The rows are grouped in 4 different ways at once. Each group adds its own fixed numbers to the row, and there is some noise. The rows also spread widely along 8 directions, which tell nothing about the answers.
Known rows, each followed by its group in each grouping:
[ 0.23,  0.27, -0.23, -0.27,  0.10,  0.00,  0.03,  0.20,  0.03, -0.05,
 -0.14, -0.08, -0.38, -0.32,  0.02,  0.21, -0.27, -0.24, -0.22,  0.02,
  0.25, -0.10, -0.04,  0.07, -0.11, -0.16,  0.13, -0.07, -0.02]
j_897 j_820 (2) j_452
[-0.09,  0.07, -0.16,  0.06, -0.30,  0.16, -0.02,  0.57,  0.32, -0.20,
 -0.16,  0.25, -0.16,  0.23, -0.35, -0.18,  0.04, -0.23,  0.33,  0.48,
  0.06,  0.02, -0.28, -0.21, -0.04, -0.05, -0.10,  0.23, -0.21]
j_897 j_820 (1) j_785
[ 0.05,  0.17, -0.02, -0.07,  0.26, -0.05,  0.08, -0.20, -0.10, -0.05,
 -0.01, -0.15, -0.45,  0.03,  0.13,  0.11,  0.08,  0.03, -0.29, -0.11,
  0.08, -0.08, -0.15,  0.03, -0.12, -0.10,  0.26,  0.03,  0.08]
j_287 j_54 (0) j_355
[ 0.08,  0.10,  0.11, -0.05,  0.18, -0.49, -0.33, -0.12, -0.18, -0.01,
 -0.07, -0.07,  0.22,  0.08,  0.27,  0.30, -0.12,  0.04, -0.05,  0.04,
 -0.21,  0.16,  0.09,  0.23,  0.23,  0.11,  0.11, -0.54,  0.25]
j_650 j_328 (0) j_422
[-0.25,  0.15,  0.00, -0.14, -0.10, -0.12,  0.09,  0.07,  0.16,  0.07,
 -0.13,  0.16, -0.19, -0.20, -0.19,  0.11,  0.01,  0.02, -0.10, -0.06,
  0.01, -0.08, -0.01,  0.12,  0.05, -0.14,  0.04, -0.05,  0.04]
j_650 j_693 (1) j_560
[-0.44,  0.20,  0.00, -0.07, -0.11, -0.16,  0.06,  0.27,  0.42, -0.41,
 -0.16,  0.13, -0.11,  0.05, -0.23,  0.06,  0.34,  0.13,  0.19,  0.16,
  0.06, -0.18, -0.09, -0.27,  0.10, -0.27, -0.22,  0.17, -0.09]
j_84 j_54 (2) j_374
[ 0.42,  0.22, -0.14,  0.14,  0.15, -0.10,  0.13,  0.23, -0.22,  0.02,
 -0.20, -0.01, -0.14,  0.20, -0.12,  0.26, -0.20, -0.16, -0.04, -0.04,
 -0.01,  0.22, -0.20,  0.14, -0.07,  0.02,  0.31, -0.28,  0.14]
j_84 j_328 (2) j_355
[-0.23, -0.31,  0.02,  0.15,  0.07,  0.03,  0.06, -0.13,  0.17, -0.13,
 -0.14, -0.31, -0.31,  0.26,  0.14, -0.14,  0.32,  0.30,  0.15,  0.22,
 -0.05, -0.05, -0.25, -0.27,  0.10, -0.02, -0.10,  0.11, -0.04]
j_576 j_693 (0) j_422
[ 0.18, -0.18,  0.01, -0.04,  0.17,  0.28,  0.03, -0.26, -0.28,  0.17,
  0.21, -0.24, -0.47, -0.13,  0.35,  0.00, -0.05, -0.09, -0.33, -0.14,
  0.04,  0.13, -0.05,  0.29,  0.02,  0.00,  0.22, -0.06,  0.05]
j_576 j_693 (1) j_785
[-0.03, -0.29, -0.10,  0.15,  0.09,  0.03, -0.08,  0.01,  0.14, -0.04,
 -0.12, -0.18, -0.20,  0.12, -0.08, -0.01,  0.03,  0.08,  0.13,  0.12,
 -0.08,  0.05, -0.15, -0.14, -0.08, -0.09, -0.01, -0.02, -0.12]
j_287 j_820 (1) j_560
[-0.07, -0.19,  0.16, -0.08,  0.22,  0.15,  0.04, -0.28, -0.11, -0.09,
 -0.01, -0.09, -0.59,  0.03,  0.22, -0.15,  0.21,  0.30, -0.34,  0.04,
  0.12,  0.00, -0.05, -0.20,  0.06,  0.05,  0.24,  0.32,  0.03]
j_84 j_820 (1) j_452
[-0.18,  0.39,  0.01, -0.04,  0.12, -0.30,  0.14,  0.00, -0.14, -0.26,
 -0.19,  0.15, -0.13,  0.03, -0.01,  0.13,  0.02,  0.18, -0.12, -0.32,
  0.08, -0.11, -0.07, -0.13,  0.08, -0.27,  0.16,  0.06, -0.01]
j_650 j_820 (2) j_374
[ 0.26,  0.06, -0.03, -0.15,  0.29,  0.15, -0.16,  0.14, -0.03, -0.31,
  0.33, -0.33, -0.53,  0.19,  0.56,  0.09,  0.10, -0.30, -0.23,  0.24,
  0.14, -0.11,  0.07, -0.09,  0.14, -0.05,  0.13,  0.02, -0.11]
j_897 j_820 (1) j_355
[ 0.13, -0.23,  0.01, -0.01,  0.30, -0.05, -0.20, -0.11, -0.12, -0.07,
  0.09, -0.26, -0.04, -0.01,  0.26,  0.12, -0.09, -0.06, -0.04, -0.22,
 -0.12,  0.13, -0.08,  0.16,  0.07, -0.11,  0.03, -0.28,  0.15]
j_576 j_54 (1) j_452
[-0.46,  0.49,  0.14, -0.13, -0.08, -0.60, -0.03,  0.16,  0.09, -0.56,
 -0.15,  0.27, -0.16,  0.37,  0.10,  0.10,  0.49,  0.30, -0.18,  0.43,
  0.15, -0.16, -0.03, -0.28,  0.35, -0.05,  0.06,  0.02,  0.10]
j_84 j_693 (0) j_355
[ 0.09, -0.17,  0.09, -0.01,  0.11, -0.03, -0.07, -0.27, -0.28,  0.16,
 -0.10, -0.05, -0.28,  0.04,  0.05,  0.07, -0.03,  0.15, -0.18,  0.05,
  0.00,  0.31, -0.14,  0.12,  0.05,  0.15,  0.21, -0.13,  0.22]
j_576 j_328 (1) j_560
[-0.11,  0.37, -0.10, -0.27,  0.12, -0.27,  0.22,  0.14,  0.08, -0.10,
 -0.12,  0.12, -0.17, -0.33,  0.11,  0.37, -0.12, -0.05, -0.26, -0.41,
  0.09, -0.21,  0.15,  0.21,  0.03, -0.23,  0.06, -0.27,  0.02]
j_84 j_820 (1) j_422
[-0.21, -0.09, -0.07, -0.09,  0.15, -0.03,  0.18,  0.02,  0.54, -0.01,
 -0.10, -0.32, -0.42, -0.19,  0.06,  0.16,  0.22,  0.06,  0.04, -0.17,
  0.03, -0.38, -0.07, -0.17, -0.12, -0.25, -0.16,  0.11, -0.09]
j_650 j_328 (0) j_422
[ 0.17, -0.24,  0.06,  0.11,  0.19,  0.27, -0.02, -0.13, -0.16,  0.03,
  0.21, -0.18, -0.39,  0.10,  0.29, -0.14,  0.08,  0.03, -0.23,  0.04,
 -0.16,  0.19, -0.17,  0.03, -0.02,  0.12,  0.19,  0.13,  0.10]
j_287 j_328 (0) j_560
[-0.02, -0.13, -0.04,  0.00,  0.05, -0.06, -0.07, -0.01,  0.06,  0.05,
 -0.12, -0.13, -0.27, -0.11,  0.01,  0.10, -0.01,  0.01, -0.08,  0.11,
  0.01,  0.08, -0.07, -0.05,  0.00,  0.00, -0.01, -0.04,  0.04]
j_897 j_328 (1) j_560
[-0.36,  0.64, -0.03, -0.28, -0.08, -0.50,  0.20,  0.20,  0.11, -0.43,
 -0.32,  0.36, -0.35,  0.02, -0.17,  0.21,  0.16,  0.16, -0.13,  0.04,
  0.30, -0.32, -0.07, -0.30,  0.05, -0.31,  0.12,  0.13, -0.03]
j_650 j_820 (0) j_374
[ 0.17,  0.25, -0.12,  0.09,  0.16, -0.03,  0.33,  0.12, -0.17,  0.12,
 -0.30,  0.05, -0.21,  0.15, -0.18,  0.14, -0.21, -0.03, -0.03, -0.19,
  0.01,  0.03, -0.33,  0.00, -0.16, -0.03,  0.32, -0.05,  0.15]
j_650 j_328 (2) j_422
[-0.11, -0.01,  0.00,  0.11,  0.05, -0.03,  0.04,  0.23,  0.05, -0.12,
  0.02,  0.20,  0.26, -0.06, -0.02, -0.12, -0.15, -0.08,  0.08, -0.41,
 -0.33,  0.13, -0.16,  0.12,  0.04, -0.19, -0.09,  0.00,  0.06]
j_897 j_54 (1) j_452
[ 0.04, -0.15, -0.08,  0.01,  0.08,  0.05,  0.09, -0.12,  0.10,  0.17,
 -0.17, -0.21, -0.36, -0.06, -0.08,  0.09,  0.09,  0.03, -0.01,  0.02,
  0.04,  0.06, -0.13,  0.12, -0.05, -0.12,  0.05, -0.08, -0.05]
j_576 j_693 (1) j_355
[ 0.28, -0.01, -0.06, -0.23,  0.05,  0.15, -0.20,  0.07,  0.04,  0.13,
  0.13, -0.22, -0.31, -0.05,  0.18,  0.19, -0.15, -0.27, -0.04,  0.38,
 -0.03,  0.03,  0.07,  0.31,  0.10,  0.11,  0.14, -0.35,  0.05]
j_650 j_693 (0) j_422
[ 0.29, -0.13, -0.26, -0.03, -0.13,  0.51,  0.19,  0.36,  0.33,  0.23,
  0.03,  0.12, -0.26, -0.34, -0.29, -0.15, -0.25, -0.33,  0.10, -0.21,
 -0.17,  0.06, -0.18,  0.26, -0.35, -0.16, -0.01,  0.17, -0.19]
j_287 j_820 (0) j_452
[-0.01, -0.04,  0.02, -0.28,  0.08, -0.03, -0.22, -0.07,  0.12, -0.23,
 -0.05, -0.19, -0.59,  0.08,  0.20,  0.06,  0.24,  0.08, -0.15,  0.54,
  0.31, -0.10, -0.06, -0.24,  0.07,  0.03,  0.05,  0.10,  0.00]
j_576 j_820 (0) j_452
[-0.11,  0.19,  0.08, -0.22,  0.02, -0.01, -0.16,  0.13,  0.14, -0.27,
  0.16,  0.03, -0.13, -0.15,  0.16,  0.16,  0.12, -0.08, -0.08,  0.07,
 -0.03, -0.01,  0.16,  0.14,  0.22, -0.13, -0.09, -0.07,  0.00]
j_84 j_54 (2) j_374
[-0.15, -0.01, -0.09,  0.02,  0.07, -0.18,  0.09,  0.19,  0.10, -0.31,
 -0.05, -0.03, -0.11,  0.10,  0.08,  0.10,  0.08,  0.02,  0.05, -0.23,
  0.06, -0.08, -0.11, -0.13,  0.08, -0.26, -0.12, -0.07, -0.05]
j_576 j_820 (1) j_560
[ 0.29, -0.17, -0.06,  0.12,  0.12, -0.01, -0.07,  0.04, -0.15, -0.10,
 -0.10, -0.23, -0.32,  0.29,  0.06,  0.03, -0.04,  0.02,  0.00,  0.34,
  0.01,  0.14, -0.21, -0.06,  0.04,  0.09,  0.23, -0.18,  0.15]
j_84 j_693 (0) j_452
[-0.13,  0.25,  0.11, -0.07,  0.04, -0.21, -0.08,  0.05, -0.07, -0.09,
  0.02,  0.17, -0.08,  0.17,  0.07,  0.07,  0.11,  0.03, -0.15,  0.07,
 -0.07,  0.04, -0.01,  0.11,  0.24, -0.03,  0.18, -0.11,  0.07]
j_650 j_693 (1) j_355

New rows, each followed by its group in each grouping:
[ 0.17,  0.06, -0.09, -0.01,  0.09,  0.04,  0.18,  0.09, -0.10,  0.05,
 -0.09, -0.02, -0.25,  0.00,  0.08,  0.14, -0.13, -0.09, -0.05, -0.11,
 -0.05,  0.10, -0.20,  0.14, -0.05,  0.02,  0.12, -0.14,  0.11]
j_576 j_328 (0) j_422
[ 0.34,  0.07, -0.13,  0.09,  0.25, -0.11, -0.05, -0.13, -0.23,  0.12,
 -0.24, -0.23, -0.24,  0.17, -0.11,  0.22, -0.19, -0.07, -0.04,  0.03,
 -0.01,  0.13, -0.27,  0.10, -0.20, -0.02,  0.33, -0.28,  0.13]
j_287 j_54 (0) j_355
[-0.12,  0.14,  0.17, -0.07,  0.42, -0.13,  0.21, -0.43, -0.34,  0.07,
 -0.10, -0.06, -0.51,  0.05,  0.33,  0.07,  0.09,  0.31, -0.50, -0.27,
  0.06, -0.08, -0.13, -0.09,  0.02,  0.05,  0.43,  0.11,  0.24]
j_650 j_328 (1) j_422
[-0.10, -0.02, -0.05,  0.02,  0.03, -0.33,  0.05, -0.21,  0.19,  0.42,
 -0.61, -0.03, -0.14, -0.17, -0.55,  0.26, -0.04,  0.20,  0.11, -0.07,
  0.01,  0.06, -0.15,  0.06, -0.22, -0.09,  0.10, -0.14,  0.04]
j_650 j_328 (1) j_355
[ 0.42, -0.03, -0.11,  0.05,  0.06,  0.26, -0.06,  0.29, -0.06, -0.21,
  0.10, -0.13, -0.41,  0.44,  0.10, -0.02,  0.03, -0.26,  0.13,  0.32,
  0.06,  0.15, -0.24, -0.04,  0.02,  0.03,  0.16,  0.01, -0.08]
j_576 j_820 (0) j_355
[-0.11, -0.03,  0.11, -0.19, -0.11,  0.21,  0.01, -0.24,  0.15,  0.26,
 -0.07,  0.13, -0.33, -0.42, -0.16, -0.08,  0.02,  0.08, -0.14, -0.17,
  0.01,  0.01,  0.04,  0.24, -0.10, -0.04,  0.07,  0.23, -0.11]
j_650 j_820 (0) j_785
[-0.06, -0.01,  0.00,  0.04, -0.07, -0.07,  0.10, -0.07, -0.03,  0.07,
 -0.17,  0.10, -0.16, -0.08, -0.09, -0.02,  0.05,  0.08, -0.05, -0.12,
 -0.01,  0.18, -0.23,  0.10, -0.09, -0.01,  0.02,  0.07,  0.07]
j_576 j_328 (0) j_785
[-0.09, -0.28, -0.25,  0.12, -0.14, -0.18, -0.19,  0.36,  0.73,  0.06,
 -0.31, -0.17,  0.12, -0.15, -0.38,  0.13,  0.02, -0.12,  0.47,  0.21,
 -0.21, -0.06, -0.15, -0.04, -0.22, -0.19, -0.38, -0.19, -0.12]
j_287 j_328 (0) j_452
[-0.43, -0.22,  0.22,  0.04, -0.06,  0.10, -0.14, -0.23,  0.12, -0.01,
  0.04,  0.20,  0.00, -0.11,  0.01, -0.34,  0.30,  0.38,  0.00, -0.06,
 -0.32,  0.19,  0.09,  0.02,  0.12, -0.03, -0.09,  0.31, -0.20]
j_287 j_820 (1) j_374
[ 0.30,  0.03, -0.08, -0.16,  0.04,  0.15,  0.05,  0.12, -0.04, -0.01,
 -0.02,  0.01, -0.42, -0.14,  0.02,  0.08, -0.15, -0.13, -0.18,  0.00,
  0.09,  0.06, -0.04,  0.13, -0.09, -0.02,  0.21, -0.05,  0.04]
j_84 j_820 (0) j_452
[-0.02, -0.03,  0.05, -0.03,  0.19, -0.20, -0.14, -0.12, -0.09, -0.08,
 -0.15, -0.04, -0.16,  0.10,  0.06,  0.05,  0.00,  0.14, -0.08, -0.05,
  0.01,  0.00, -0.10, -0.08,  0.05, -0.07,  0.17, -0.04,  0.07]
j_650 j_820 (1) j_452
[ 0.20, -0.08, -0.10,  0.19, -0.01,  0.20,  0.18,  0.21, -0.13, -0.18,
 -0.06,  0.02, -0.22,  0.24, -0.04, -0.10, -0.06, -0.06,  0.19, -0.16,
 -0.09,  0.18, -0.30, -0.08, -0.07, -0.14,  0.08,  0.11, -0.11]
j_576 j_820 (0) j_374
[ 0.01, -0.35, -0.20,  0.28,  0.17,  0.03, -0.01,  0.15,  0.27, -0.04,
 -0.16, -0.31,  0.00,  0.21, -0.04,  0.01, -0.04, -0.02,  0.38, -0.04,
 -0.23, -0.04, -0.21, -0.14, -0.12, -0.15, -0.13, -0.15, -0.19]
j_287 j_820 (1) j_422
[ 0.13,  0.16,  0.09, -0.24,  0.38, -0.05, -0.04, -0.16, -0.30, -0.07,
  0.24, -0.11, -0.25, -0.07,  0.56,  0.21, -0.14, -0.09, -0.38, -0.35,
 -0.02, -0.08,  0.18,  0.24,  0.19, -0.06,  0.28, -0.24,  0.10]
j_650 j_820 (1) j_422
[-0.08,  0.08, -0.12, -0.05,  0.11, -0.09,  0.06,  0.11,  0.04, -0.10,
  0.05, -0.15, -0.33, -0.03,  0.13,  0.18,  0.00, -0.05, -0.22,  0.03,
  0.03, -0.14, -0.04,  0.03,  0.01, -0.17,  0.08, -0.15,  0.03]
j_287 j_693 (1) j_560
[ 0.04,  0.02, -0.16,  0.07,  0.17, -0.50, -0.16, -0.09, -0.07,  0.05,
 -0.28, -0.26,  0.33, -0.31,  0.12,  0.28, -0.28,  0.05, -0.01, -0.32,
 -0.17,  0.08,  0.04,  0.23,  0.07, -0.23, -0.08, -0.54,  0.11]
j_897 j_693 (2) j_452
[ 0.12,  0.03,  0.08,  0.08,  0.05, -0.50, -0.43,  0.20, -0.23, -0.19,
 -0.04,  0.16,  0.47,  0.36,  0.18,  0.15, -0.11, -0.07,  0.13,  0.17,
 -0.28,  0.42, -0.08,  0.19,  0.29,  0.13,  0.00, -0.55,  0.27]
j_576 j_328 (1) j_452
[-0.11,  0.02,  0.09, -0.05,  0.16, -0.21, -0.09, -0.11, -0.04, -0.21,
 -0.10, -0.08, -0.10,  0.16,  0.15,  0.13,  0.09,  0.18, -0.03,  0.11,
 -0.05,  0.01, -0.04, -0.01,  0.15,  0.04,  0.08, -0.22,  0.17]
j_84 j_54 (0) j_422
[ 0.46,  0.00, -0.19, -0.02,  0.23,  0.11, -0.19,  0.10,  0.01,  0.04,
  0.01, -0.42, -0.31,  0.07,  0.09,  0.27, -0.15, -0.30,  0.01,  0.17,
  0.06,  0.05, -0.04,  0.13, -0.13, -0.06,  0.17, -0.27, -0.12]
j_287 j_820 (2) j_355
[ 0.01,  0.02, -0.04,  0.10,  0.02, -0.14,  0.14,  0.13, -0.17, -0.04,
 -0.18,  0.16, -0.10,  0.19, -0.12,  0.06, -0.05,  0.03, -0.02, -0.08,
 -0.06,  0.21, -0.28,  0.01,  0.01, -0.03,  0.12, -0.11,  0.17]
j_576 j_328 (1) j_560
[ 0.10, -0.14, -0.12,  0.02,  0.09,  0.19,  0.09, -0.01,  0.12,  0.16,
 -0.06, -0.11, -0.19, -0.17,  0.02, -0.01, -0.14, -0.01,  0.03, -0.21,
 -0.18,  0.02, -0.08,  0.17, -0.18, -0.09,  0.01, -0.06, -0.12]
j_287 j_820 (0) j_422
[ 0.46, -0.28,  0.01, -0.04,  0.20,  0.41, -0.07, -0.04, -0.04,  0.20,
  0.19, -0.29, -0.50, -0.03,  0.18, -0.03, -0.12, -0.22, -0.12,  0.04,
 -0.05,  0.14, -0.16,  0.15, -0.13,  0.10,  0.25,  0.07,  0.09]
j_650 j_328 (0) j_452
[-0.14, -0.16,  0.07,  0.01,  0.12, -0.29, -0.18, -0.12,  0.14, -0.11,
 -0.08, -0.20,  0.03,  0.06,  0.25,  0.14,  0.17,  0.18,  0.08,  0.11,
 -0.14,  0.06, -0.02,  0.01,  0.16,  0.02, -0.15, -0.23,  0.07]
j_576 j_328 (0) j_422
[-0.11,  0.01, -0.06, -0.08,  0.16, -0.05,  0.18, -0.34, -0.02,  0.20,
 -0.30, -0.07, -0.39, -0.25, -0.06,  0.05, -0.05,  0.30, -0.21, -0.15,
  0.03, -0.07, -0.08,  0.01, -0.20, -0.05,  0.18,  0.06, -0.03]
j_287 j_820 (0) j_422
[ 0.00, -0.09, -0.01,  0.11,  0.12, -0.11,  0.16,  0.09,  0.11,  0.00,
 -0.05, -0.08,  0.05, -0.10,  0.15,  0.15, -0.05,  0.03,  0.02, -0.41,
 -0.28,  0.05, -0.02,  0.17,  0.01, -0.07, -0.06, -0.21,  0.07]
j_84 j_328 (0) j_422
[ 0.22, -0.02, -0.03,  0.21,  0.40,  0.07,  0.25,  0.18, -0.17, -0.38,
  0.20, -0.32, -0.40,  0.47,  0.59,  0.07,  0.11, -0.05, -0.17, -0.20,
 -0.05, -0.11, -0.23, -0.24,  0.08, -0.05,  0.22, -0.01,  0.14]
j_84 j_328 (0) j_422
[-0.39,  0.39,  0.14, -0.09,  0.12, -0.26,  0.31, -0.06, -0.09, -0.36,
 -0.15,  0.34, -0.34,  0.09,  0.08, -0.15,  0.24,  0.36, -0.36, -0.34,
  0.13, -0.26, -0.22, -0.32,  0.06, -0.21,  0.25,  0.46,  0.10]
j_650 j_820 (0) j_452
[ 0.19,  0.27, -0.14, -0.06,  0.07,  0.23,  0.56,  0.24, -0.23,  0.12,
 -0.14,  0.36, -0.57, -0.05, -0.19, -0.06, -0.17, -0.11, -0.36, -0.34,
  0.13,  0.06, -0.42,  0.04, -0.26, -0.10,  0.39,  0.30,  0.17]
j_576 j_328 (1) j_452
[-0.09,  0.06, -0.16, -0.10,  0.25, -0.39, -0.08,  0.20,  0.35, -0.02,
  0.06, -0.29,  0.15, -0.33,  0.34,  0.48, -0.10, -0.22, -0.05, -0.41,
 -0.21, -0.24,  0.22,  0.28, -0.01, -0.31, -0.25, -0.55, -0.01]
j_287 j_328 (1) j_422
[ 0.23, -0.31, -0.15,  0.12,  0.05,  0.12,  0.01, -0.13,  0.09,  0.31,
 -0.33, -0.21, -0.24, -0.07, -0.33,  0.10, -0.12, -0.01,  0.23, -0.09,
 -0.02,  0.21, -0.19,  0.14, -0.20, -0.10,  0.05, -0.13, -0.14]
j_576 j_820 (1) j_355
[-0.23,  0.25, -0.02, -0.13,  0.05, -0.13,  0.23,  0.05,  0.04, -0.10,
  0.07,  0.15, -0.25, -0.30,  0.19, -0.03,  0.06,  0.10, -0.44, -0.34,
 -0.08, -0.17, -0.02,  0.11, -0.02, -0.23,  0.09,  0.10,  0.07]
j_287 j_693 (0) j_452
[-0.05,  0.08, -0.14, -0.02,  0.17, -0.09,  0.03,  0.26,  0.42, -0.22,
  0.01, -0.35, -0.25, -0.12,  0.20,  0.20,  0.19, -0.15,  0.00, -0.04,
  0.06, -0.24, -0.01, -0.13,  0.00, -0.26, -0.20,  0.05, -0.15]
j_897 j_328 (2) j_355
[-0.19,  0.01,  0.01,  0.04, -0.01,  0.30,  0.39,  0.16,  0.11,  0.12,
  0.00,  0.26, -0.22, -0.19, -0.02, -0.26,  0.00,  0.01, -0.11, -0.32,
 -0.24,  0.05, -0.16,  0.05, -0.06, -0.02,  0.01,  0.37, -0.07]
j_897 j_328 (1) j_422
[-0.11,  0.18, -0.07,  0.00,  0.06, -0.21,  0.24, -0.05, -0.06,  0.03,
 -0.26,  0.02, -0.31,  0.03, -0.13,  0.14,  0.07,  0.12, -0.14, -0.12,
  0.12, -0.03, -0.18,  0.01, -0.02, -0.19,  0.15, -0.06,  0.03]
j_576 j_693 (1) j_355
[ 0.17,  0.06,  0.02, -0.20,  0.15,  0.20,  0.04, -0.20, -0.23,  0.13,
  0.07,  0.09, -0.46, -0.23,  0.17, -0.11, -0.10,  0.06, -0.47, -0.12,
  0.00,  0.10, -0.06,  0.19, -0.11,  0.05,  0.34,  0.17,  0.06]
j_287 j_820 (0) j_452
[ 0.22,  0.11, -0.22, -0.15,  0.17, -0.12, -0.20,  0.16,  0.20, -0.01,
 -0.06, -0.28, -0.37, -0.04,  0.04,  0.36, -0.07, -0.27, -0.06,  0.23,
  0.16, -0.12,  0.04,  0.07, -0.12, -0.16,  0.09, -0.30, -0.11]
j_287 j_820 (1) j_355
[-0.07, -0.26, -0.03,  0.04,  0.18, -0.45, -0.15, -0.39,  0.12, -0.03,
 -0.37, -0.42, -0.04, -0.29,  0.03,  0.33,  0.03,  0.33,  0.10, -0.28,
 -0.03,  0.01,  0.15, -0.01, -0.02, -0.26, -0.13, -0.36, -0.09]
j_84 j_820 (0) j_374
[-0.17,  0.24, -0.01, -0.34, -0.07, -0.03, -0.04,  0.14,  0.34, -0.07,
 -0.06,  0.14, -0.40, -0.11, -0.18,  0.14,  0.21, -0.13, -0.06,  0.28,
  0.22, -0.14, -0.04,  0.06,  0.03, -0.12, -0.04,  0.02, -0.04]
j_576 j_54 (1) j_355
[ 0.29, -0.39, -0.02,  0.12,  0.02,  0.31, -0.14,  0.10,  0.12,  0.16,
  0.12, -0.20, -0.04,  0.09,  0.12, -0.04, -0.06, -0.18,  0.28,  0.13,
 -0.32,  0.31, -0.11,  0.25,  0.04,  0.14, -0.10, -0.18, -0.02]
j_576 j_328 (0) j_422
[-0.41,  0.29,  0.06, -0.18, -0.02, -0.31,  0.15, -0.19,  0.01, -0.04,
 -0.35,  0.19, -0.29, -0.32, -0.10,  0.07,  0.14,  0.36, -0.36,  0.05,
  0.18, -0.05, -0.06, -0.12,  0.05, -0.03,  0.07,  0.22,  0.11]
j_897 j_328 (2) j_560
